The rows are grouped in 4 different ways at once. Each group adds its own fixed numbers to the row, and there is some noise. The rows also spread widely along 13 directions, which tell nothing about the answers.
In the rows, zero is written as 128.
Known rows, each followed by its group in each grouping:
[101 132 159 126 117 102 156 124 141 136 118 104 131  94 136 136 125 130
 140 102 150  95 126 142  90 118 134 135 150 115 117 152 112 114 107 121
 136 136 116 150 115 115 132 121 128 145]  T j_629 j_305 j_798
[122 128 100 139 122 128  80 144 142 115 130 104 151 149 120 133 113 128
 119 140  79 135 145 110 163 134 119 144 132 123 112 146 141 138 137 140
 122  90 140 124 132 131 144 129 159 120]  T j_153 j_39 j_798
[142 171 147 146 148 132 158 114 114 142 130 137  98 131  76 106 152 112
 135 106 137 127 139 121 149 135 127 117 114 116 185 161  91 182 153 140
 111 118 145 139 154 146 118 112 122 183]  Z j_3 j_305 j_188
[129 141  92 140 101 117 104 162 101 148 135 107  85 144  86 129 143 173
 127 143 162 141 157 126 139 122  80 139  95 178 129 169  71 197 112 139
 115  92 159 106  63 119 134 106 132 129]  X j_629 j_393 j_188
[130 122 131 117  97 119  87 117 160 172 119 108 139 149 140 123 142 121
 147 141 148 109 152 141 126 123 125 152 140 170 112 127 125 129 114 144
 141 128 142 122 117 119 131 103 128  87]  W j_153 j_39 j_848
[ 96 160 149 102 148 144 122 156 147  87 115  97 151 119 160 121 108 137
 120 113  75 114 133 150 119 131 129 129 163 110 121 142 125 114 113 136
 170 127 125 149 132 150 131 100 163 150]  W j_3 j_617 j_848
[130 168 155 139 177 137 252 128 119  51 134 119 120  87 159 137  91 110
  93 110 112 173 102 123  71 128 152 123 162 110 154  64  94 103 112 178
 192 140 128 154  95 107  82  93  59 178]  M j_279 j_393 j_188
[137 106 143 112 140 137 127 137 141 134 121 141 126 136 122 138 102 146
 114 120 112 132 125 118 127 150 135 111 143 119 175 113 135 114 158 122
 137 132 123 130 125 146 138 125 109 124]  Z j_279 j_328 j_798
[125  92 102 172 123 111 103 120 108 156 145 149 121 138  74 128 146 153
 153 138 136 121 164 137 114 127 118 141  97 111 144 115 130 108 119 114
 102 120 158 127 115 121 121 137 150 124]  N j_28 j_617 j_798
[137 157 107 126 141 138 111 142  74 132 129 127 105 131 126 116 144 125
 100 132  93 149 147 127 147 146 109 101 108 113 146 110 110 141 145 129
 150 103 125 100 137 120 131 115 120 157]  M j_28 j_328 j_798
[109 151 124 130 136 133 116 133 113 142 132 109 120 133 118 120 138 130
 123 126 123 133 141 141 135 133  94 118 125 125 143 123 105 140 120 145
 153 116 132 112 122 115 116 101 139 162]  X j_153 j_393 j_848
[136 130 153 134 137 137 168  83 122  99 168 137 102 150 105 143 117  98
 105 114 143 175 145 136 163 134 115 114 127  89 175  88 122 152 136 166
 168 137 127 128 163  91  77 128 110 180]  N j_279 j_39 j_798
[141 152 121 122 130 126 129 175 130 155  77 143  91 113  97 147 143 154
 114 122 141 120  81 121 120 118 106 114 158 177 133 195  83 162 158 102
  94 111 101 124  59 123 187 122 109 131]  W j_153 j_617 j_798
[129 112 129 137 122 123 130 119 129 129 127 141 139 134 128 145 126 113
 122 131 116 108 126 131 131 136 150 134 143 110 121 120 151  96 142 108
 122 127 113 141 140 122 139 143 131 116]  M j_28 j_328 j_848
[131 128 142 126 138 129 219 121 150  74 130 139 113 131 104 172 102 124
 109 122 167 156  93 128 111 113 118 138 177 127 146 122  98 117 122 139
 151 151 110 150  79  97 118 136 109 150]  T j_153 j_39 j_798
[131 131 137 142  93  95 136 121 114 101 169 106  98 100 124 131 119 148
 117  88 132 110 165 122 149 144 144 145  89 110 103 178 116 191 116 104
 105 103 140 157 144 156 130 141 150 131]  Z j_279 j_393 j_188
[131 124 138 115  92 102 166 125 141 116 128 106 119 119 152 161 111 121
 105 123 162 128 113 120 130 119 127 148 157 147 100 134 111 136 112 132
 142 124 108 137  93  85 131 131 100 112]  M j_629 j_39 j_798
[114 128 153 121  94 118 149 125 159 144 114 101 118 130 127 163 121 113
 130 127 187 112 105 135 126 107 106 155 173 162 105 155 101 150 114 143
 144 127 100 139  86  78 127 117 110 134]  M j_279 j_328 j_848
[ 90  75 147 155 137  96 107 123 146 159 146 145 120  90 118 129 121 155
 144  98 123 107 149 148  86 130 127 116 115  72 140 125 151 101 126 117
 120 139 138 155 129 118 113 140 125 155]  W j_28 j_617 j_798
[130 133 153 111 123 123 108 123 152 118  95 128 144 124 166 143 150  95
 137 123 103  82 123 153 107 118 181 139 185 139 102 157 151 110 131 111
 135 142  94 162 161 140 174 109 134  99]  N j_629 j_393 j_798
[127  58 162 164 134  95 105  90 173 215 149 135 153 119 111  94 130 132
 173 119 142 121 182 111  94 149 169 135  99 100 182  62 171  82 147 166
 123 145 185 140 162 127  80 109  73 118]  N j_28 j_328 j_798
[110 145 129 134 107 115 131 132 111 136 120 103 122 116 115 140 132 125
 135 121 137 105 126 136 126 112  99 138 136 126 112 152  98 136 107 117
 134 109 115 127 105  99 135 123 150 148]  M j_279 j_39 j_798
[107  68 109 155 124 105  71 136 150 124 138 156  99 127 145 170 133 130
 110 136 126 142 143 155 114 110 119 122 148 117 101 139 158 148 127 147
 125 126 112 149 108  85 129 148  94 138]  W j_3 j_328 j_798
[112 122 119 131 122 134  96 117 106 102 178 114  98 156 126 123 122 144
 112 137 130 166 198 156 135 125  88 131  97 111 144  98 112 164  96 177
 189 124 171 119 129 109  81 107 133 155]  M j_629 j_393 j_798
[105 101 115 170 162 129 128 121 131  59 140 167 100 130 128 164 129 115
 116 140 108 155 142 170  73 101 133 130 167  96 134 115 131 135 109 170
 160 148 134 172 115  99 105 119 106 165]  Z j_629 j_393 j_798
[127  93  51 180 111  98  12 154 126 162  98 128 166 128 165 138 166 107
 135 171  59  98 142 122 116 123 167 147 138 149  45 136 186 104 138 122
  70  75 119 127 127 114 183 137 123  65]  T j_3 j_328 j_848
[114 156 152 122 157 131 128 145 147 101 119  92 167 115 147 103 102 125
 129 111  51 126 145 113 121 141 164 130 146 102 144 129 137 109 136 147
 153 116 149 153 158 160 123  91 141 147]  N j_629 j_39 j_188
[116 170 140 118 143 136 139 155 136 117  87 116 112 125 120 143 138 121
 123 125 128 120 104 138 110 113 114 122 177 154 139 171  85 157 130 149
 143 123 108 137  99 117 150  92 117 159]  X j_629 j_305 j_798
[ 93 108 161  97  69  96  88 127 138 233 133  84 134 121 101 105 136 177
 177  97 186  50 171 139 133 140  91 140  92 131 141 168 111 115 107  76
 116 129 140 111 124 149 143 121 185 114]  X j_28 j_305 j_798
[140 147 113 160 137  99 158 124  98 115 130 130 110  85 166 123 151 104
 100 119 112 137 132 125  97 129 166 119 123 124  99 102 125 130 124 147
 123 112 124 143 126 107 122 124  66 138]  M j_3 j_305 j_848
[175 199 137 110 150 153 171 134  80 142 101 144  87 132 100  99 171 124
 117 128 142 140 123 125 121 135 125 104 124 168 185 118  62 150 152 127
 147 132 135 105 111 151 147  86  98 138]  M j_153 j_393 j_798
[136  99 152 102 106 124 118 108 154 153 130 152 116 152 113 140 149 131
 145 120 167  97 146 150 123 131 139 129 145 139 153 136 134 118 139 106
 127 162 119 138 135 145 152 127 132  97]  X j_28 j_39 j_798
[123  99  89 187 147 111  58 129 116 136 156 138 140 126 127  95 137 137
 136 139  55 132 199 120 112 141 158 131  77  92 127  99 172 117 132 155
 105  98 189 146 158 155 113 131 122 125]  M j_3 j_305 j_188
[101  38 130 152 123 100  72 128 150 185 146 162 122 130  85 153  97 169
 131 123 127 119 136 127 136 139 110 110 107  78 160 141 175 106 158 103
  90 120 129 135 122 107 127 175 130 135]  W j_629 j_328 j_798
[146 119 141 120 129 130 140 138 133 112 116 157  95 129 109 155 133 138
 111 116 141 131 116 137 122 128 149 113 155 149 138 153 122 146 153 112
 120 141 103 151 110 134 155 131 102 123]  N j_279 j_328 j_848
[138 122 141 124 127 124 169 108 114  87 159 144  99 127 130 156 113 119
  92 105 132 147 134 132 149 147 134 119 132  87 147 117 128 146 138 122
 147 135 110 141 150 119 114 144 116 153]  Z j_28 j_328 j_798
[120 114 106 147 140 121  87 145 122 140 113 152  91 133 116 157 147 123
 104 134 120 148 120 147 123 111 106 105 155 141 126 148 127 149 142 136
 126 119 102 127 105  89 150 130  98 157]  N j_153 j_305 j_798
[140  82 132 104  99 121  88 101 154 138 145 136 139 152 161 130 136 133
 139 133 143 114 182 153 108 139 153 143 136 136 118  88 163  93 116 123
 158 158 140 137 147 146 136 122 125  67]  T j_153 j_328 j_798

New rows, each followed by its group in each grouping:
[125 118 127 134 134 104 124 165 151 117 129  96 147 100 160 120  90 156
 106 111  79 140 143  93 121 147 161 130 128 126 122 119 146 116 131 148
 125 103 149 142 115 143 128 116  94 120]  N j_3 j_305 j_798
[117 103 163 128 111 111 112  97 173 144 145 114 135 129 142 127 123 118
 144 112 145 108 161 138 118 132 139 151 143 118 134 124 141 135 115 151
 150 145 145 152 154 131 110 110 121 122]  Z j_153 j_393 j_798
[134 150 124 134 124 124 131 110 117 121 130 120 132 139 118 127 142 108
 132 131 117 120 143 127 144 135 137 136 128 117 137 126 118 139 131 139
 128 113 133 128 151 123 126 116 142 130]  X j_629 j_39 j_798
[167 153 150  59 138 176 169 123 115 111 109 145 142 173 116 139 108 129
 105 124 115 119  99 131 169 162 134 105 158 123 188 108 128  78 169  73
 151 140  86 102 149 168 175 136 167 103]  T j_279 j_617 j_798
[138 110 116 125 114 116 110 144 143 133 123 140 100 131 141 140 154 136
 126 130 146 126 149 143  96 119 142 131 144 172 117 136 118 147 126 139
 132 142 132 142  97 133 148 105  88 100]  X j_28 j_39 j_188
[130 102 152 142 132 118 184  96 163  93 144 151 141 131 116 166  97 103
 120 118 127 126 105 123 143 130 154 141 158  83 145 122 156 100 138 127
 117 138 112 162 145 110 114 163 130 133]  W j_3 j_39 j_798
[123 124 101 144 137 112  77 176 124  98 120 120 101  94 181 143 127 133
  87 122  67 144 139 128 100 121 148 115 141 146  78 150 139 165 135 151
 134  98 116 149 102 123 160 114  75 129]  M j_279 j_393 j_188
[161 108 122 129 141 126 123 128 127 149 128 167 119 133 125 134 116 129
  91 119  91 134 118 101 150 158 162  96 122 118 158 120 166 109 189 102
  98 116 112 129 147 151 163 161  92 110]  M j_153 j_305 j_188
[137  95 146  82  96 131  87 123 164 170 123 133 116 164 149 144 142 129
 129 132 168 108 146 151 134 135 125 130 156 168 142 124 139 125 136 124
 153 153 108 116 127 132 158 109 109  81]  X j_28 j_393 j_798
[126 160 148 123 132 127 188 106 118  73 126 141 118 106 136 144 140 115
 130 106 135 104 123 169  93 119 144 141 159 108 113 134 105 108  98 103
 151 151 108 161 130 131 132 124 158 139]  W j_153 j_617 j_798
[100 125 109 166 124 116  90 136 140 105 121 105 157 127 143 141 124 112
 138 151  83 106 142 139 106 111 143 163 152 121  81 140 145 118 104 152
 132 104 140 155 125 112 130 114 149 120]  M j_629 j_393 j_848
[164 146 111 117 140 157 143 136 108  77 120 164 102 158 125 161 130 113
  88 137 103 146 108 135 149 132 139 117 157 139 133 135 127 143 157 114
 133 119  93 134 124 135 166 140 121 120]  M j_279 j_617 j_188
[110 166 123 115 101 120 156 139 112 134 131  66 150 125 137 127 108 137
 121 123 132 110 131 121 148 146 102 149 122 135 111 124  96 116  93 123
 146  96 129 104 108 116 119 108 164 131]  X j_28 j_305 j_848
[133 143 139 133 129 128 113 115 134 137 129 127 124 138 118 124 140 108
 123 123 115 120 135 127 154 134 138 129 133 117 135 147 131 154 154 141
 124 112 126 139 155 124 132 123 127 141]  M j_629 j_617 j_848
[114 174 186  92 114 133 204  90 147 139 113  99 133 124 134 147 127  87
 136 103 186 101  89 154 137 119  96 142 181 121 138 136  87 115 104 122
 174 145  81 126 131  83 115 110 153 166]  W j_153 j_617 j_798
[127 146 122 148 154 128 147 133  99 124 115 144 111 110 114 138 134 113
 108 122 102 139 103 136 121 128 123  99 135 110 142 122 115 126 144 128
 123 113 106 123 118 101 129 130 114 161]  W j_279 j_39 j_848
[161 145  94 159 138 139 140 111  97 131 134 153 107 163  80 142 148 104
 110 145 128 161 123 118 171 133 113 125 121 132 150 119 115 151 154 133
 110  97 125 108 130 100 128 136 126 148]  N j_153 j_617 j_188
[127 103 110 144 107 113 109 134 168  90 120 116 139 140 161 172 109 113
 114 147 118 124 133 130 112 116 153 169 176 154  83 142 142 141 109 162
 130 113 126 157 106 107 140 124 108  91]  Z j_629 j_305 j_798
[145 133 137 126 113 122 161 102 122 146 131 139 117 134 116 145 131 107
 109 120 152 119 110 126 150 137 131 125 136 127 135 126 128 119 144 110
 121 126 104 127 132 109 137 148 117 127]  M j_153 j_305 j_848
[122 117 116 145 141 121  93 158 156 137 104 139 119 121 132 145 123 134
 107 133  99 134 112 129 112 124 133 119 155 151 117 153 137 139 148 147
 114 113 123 141  94 120 152 124  94 125]  W j_153 j_305 j_848
[131  83 138 124  94 109 125 124 184 117 126 109 160 145 151 164  93 129
 128 142 140 118 132 116 126 126 160 174 170 151 100 124 157 106 115 141
 133 126 128 152 110 109 131 127 116  74]  N j_629 j_328 j_798
[151 123 147  86 132 159 112 105 115 143 130 162 104 170 127 123 157 128
 132 133 149 122 160 171 118 142 127 105 135 143 187  85 125 111 136 121
 170 167 121 111 151 156 141 102 126 106]  X j_279 j_393 j_798
[104 124 133 128 143 121  92 156 140 144  92 130 126 111 140 135 143 134
 136 124 105 104 127 144  88 120 134 115 163 130 130 152 127 124 138 131
 131 130 112 145 114 124 154 100 114 142]  X j_629 j_328 j_798
[156 137 185  85 151 142 198 128 176 174  84 135 146 132 130 124 112 124
 127 114 158 118  75 101 113 154 165 113 179 159 203  98 119  84 181 137
 135 156 110 128 112 140 142  96  63 106]  X j_629 j_617 j_848
[179 127 149 107 137 133 154 138 133 133  86 194  67 124 113 159 162 116
 102 114 157 126  83 131 110 117 162  90 175 173 160 161 112 154 192 101
 103 157  76 148 101 137 195 136  53 111]  M j_279 j_39 j_798
[148  80 125 147 118 114 104 117 140 178 129 177  90 146  88 132 158 141
 147 139 172 128 152 136  95 113 137 123 122 156 161 128 126 138 151 132
 105 152 151 143  99 124 138 131  79 103]  M j_629 j_39 j_188
[145 145 103 139 123 138  67 123 112 189  90 125 148 151 129 124 162  91
 138 157  97 106 119 129 150 133 122 129 134 148 124 122 133 119 148 129
 109  82 110  89 146 107 161 115 140 105]  W j_279 j_617 j_798
[132 143 113 126 118 108  81 152 113 161 113 105 145 108 146 108 134 133
 120 119  70 105 138 105 157 149 143 116 108 121 114 150 141 128 148 104
  97  82 127 114 148 146 162 128 141 111]  W j_3 j_39 j_798
[131 127 121 125 113 125 125 125 128  86 161 113 136 140 133 120 117 152
 124 123 106 117 185 136 134 155 155 151 104 121 121 115 137 123 108 126
 139 125 166 144 144 175 119 121 161  94]  X j_28 j_305 j_848
[125 148 132 154 122 102 124 118 119 157 122  96 165  93 143  91 141 117
 158 119  87  90 158 116 104 143 166 148 103 108 115 110 132  94 114 126
 116 103 162 131 155 144 119 104 141 109]  W j_28 j_39 j_798
[108 123 141 128 141 143 112 128 128 127 129 141 120 147  85 131 125 136
 136 124 114 120 138 149 127 121 105 114 136 104 162 137 124 123 140 123
 142 137 129 139 128 133 128 128 157 161]  M j_279 j_39 j_848
[110 101 121 160 150 133  88 131 156 146 116 146 112 148 115 152 131 107
 128 140 121 141 127 144 106 111 111 122 163 134 149 133 133 150 139 175
 135 123 124 138 115  95 123 113  92 162]  Z j_279 j_305 j_188
[122 113 140 119  95 109 123 134 154 148 142  82 137 134 131 128 100 147
 132 118 147 133 154 112 139 132 118 151 125 152 124 127 118 139 110 147
 143 113 150 127 105 118 113 109 122 113]  N j_279 j_39 j_188
[139 148 115 126 120 130 119 148 122 150 102 119 122 142 110 136 139 123
 124 137 123 122 119 115 139 129 115 133 146 155 143 149  99 147 141 126
 121 106 126 112 107 124 153 108 125 120]  Z j_28 j_39 j_798
[145 136 104 156 159 144 105 136 134 113 101 146 123 140 146 136 159  86
 127 156  98 147 127 143  85 110 156 131 168 161 123 109 129 134 139 177
 143 121 124 136 117 115 144  92  77 118]  T j_279 j_393 j_188
[115  93 119 122  99 112  43 148 153 204  95 123 120 140 137 153 139 126
 123 133 134  96 113 135 136 123 110 119 157 165 111 169 144 146 150 118
 103 107  91 114 111 103 176 131 110 107]  Z j_279 j_305 j_848
[127 138 112 109 150 162 141 133 113  17 147 162  92 169 128 168 132 118
  87 137 109 169 138 181 132 110 117 112 174 114 129 130 120 145 121 134
 179 158 103 153 121 129 135 134 147 154]  T j_3 j_39 j_848
[143 111 118 188 122 116 145  90 150  92 147 153 140 143  84 143 138 104
 160 147 127 115 156 132 118 117 168 182 125 112 121 131 138 124 114 147
  98 123 171 168 140 132 108 139 151 100]  W j_28 j_39 j_798
[138 160 137 174 174 106 158 142 112 146 117 142  82  74  91 103 157 134
 119  94 120 159 123 105  99 128 139  95 114 120 167 139  88 177 166 160
 104 114 146 144 114 118 116 102  58 197]  N j_153 j_617 j_798
[102 130 156 132 143 134 115 119 106 174 138 135  98 126  70 110 135 152
 147 109 143 119 150 157 123 130  78  99  97  93 195 135 101 137 130 122
 143 132 143 114 129 126 107 117 156 186]  W j_279 j_393 j_798
[158 125 128 146 133 130 140 128 121 160 118 147 145 140  65 107 124 160
 157 139 117 100 137 106 127 149 154 143  96 130 183 131 124  96 149  98
  83 113 172 128 120 176 143 131 153  86]  W j_629 j_393 j_798
[124 117  96 142 125 128  91 138 113 130 118 126 161 141 124 133 130 132
 139 147  81  99 146 128 130 146 139 142 127 112 119 117 150  86 126 105
 114 104 133 123 140 143 151 126 169 100]  X j_28 j_328 j_798
[115 158 144 131 133 136 140 101 129 142 126 101 180 137 124 113 121  98
 152 125  93  88 131 126 143 140 130 150 138  87 133 114 138  77 121 112
 141 111 127 131 173 133 123 119 191 143]  M j_153 j_617 j_188
[113 107  97 140  98 109  48 134 122 149 144  97 126 135 143 124 140 141
 134 135 122 124 180 144 130 126 104 143 107 133  89 128 132 150 104 144
 135  96 142 113 122 111 134 117 144 114]  T j_279 j_617 j_798
[152 157 115  99 161 144  85 167 100 200  78 128 120 122 148  90 159 132
 107 132  87 141 119 114 112 152 126  72 132 163 174  98 115 110 177 129
 144 115 117  76 117 142 174  82  72 121]  T j_153 j_393 j_798
[150 132  84 139 120 122  59 141  77 196 127 120 115 135 126  99 160 134
 122 141 102 134 162 118 144 150 118 104  76 147 134 110 127 143 150 121
 111  82 139  76 134 130 153 115 113 109]  T j_279 j_393 j_188
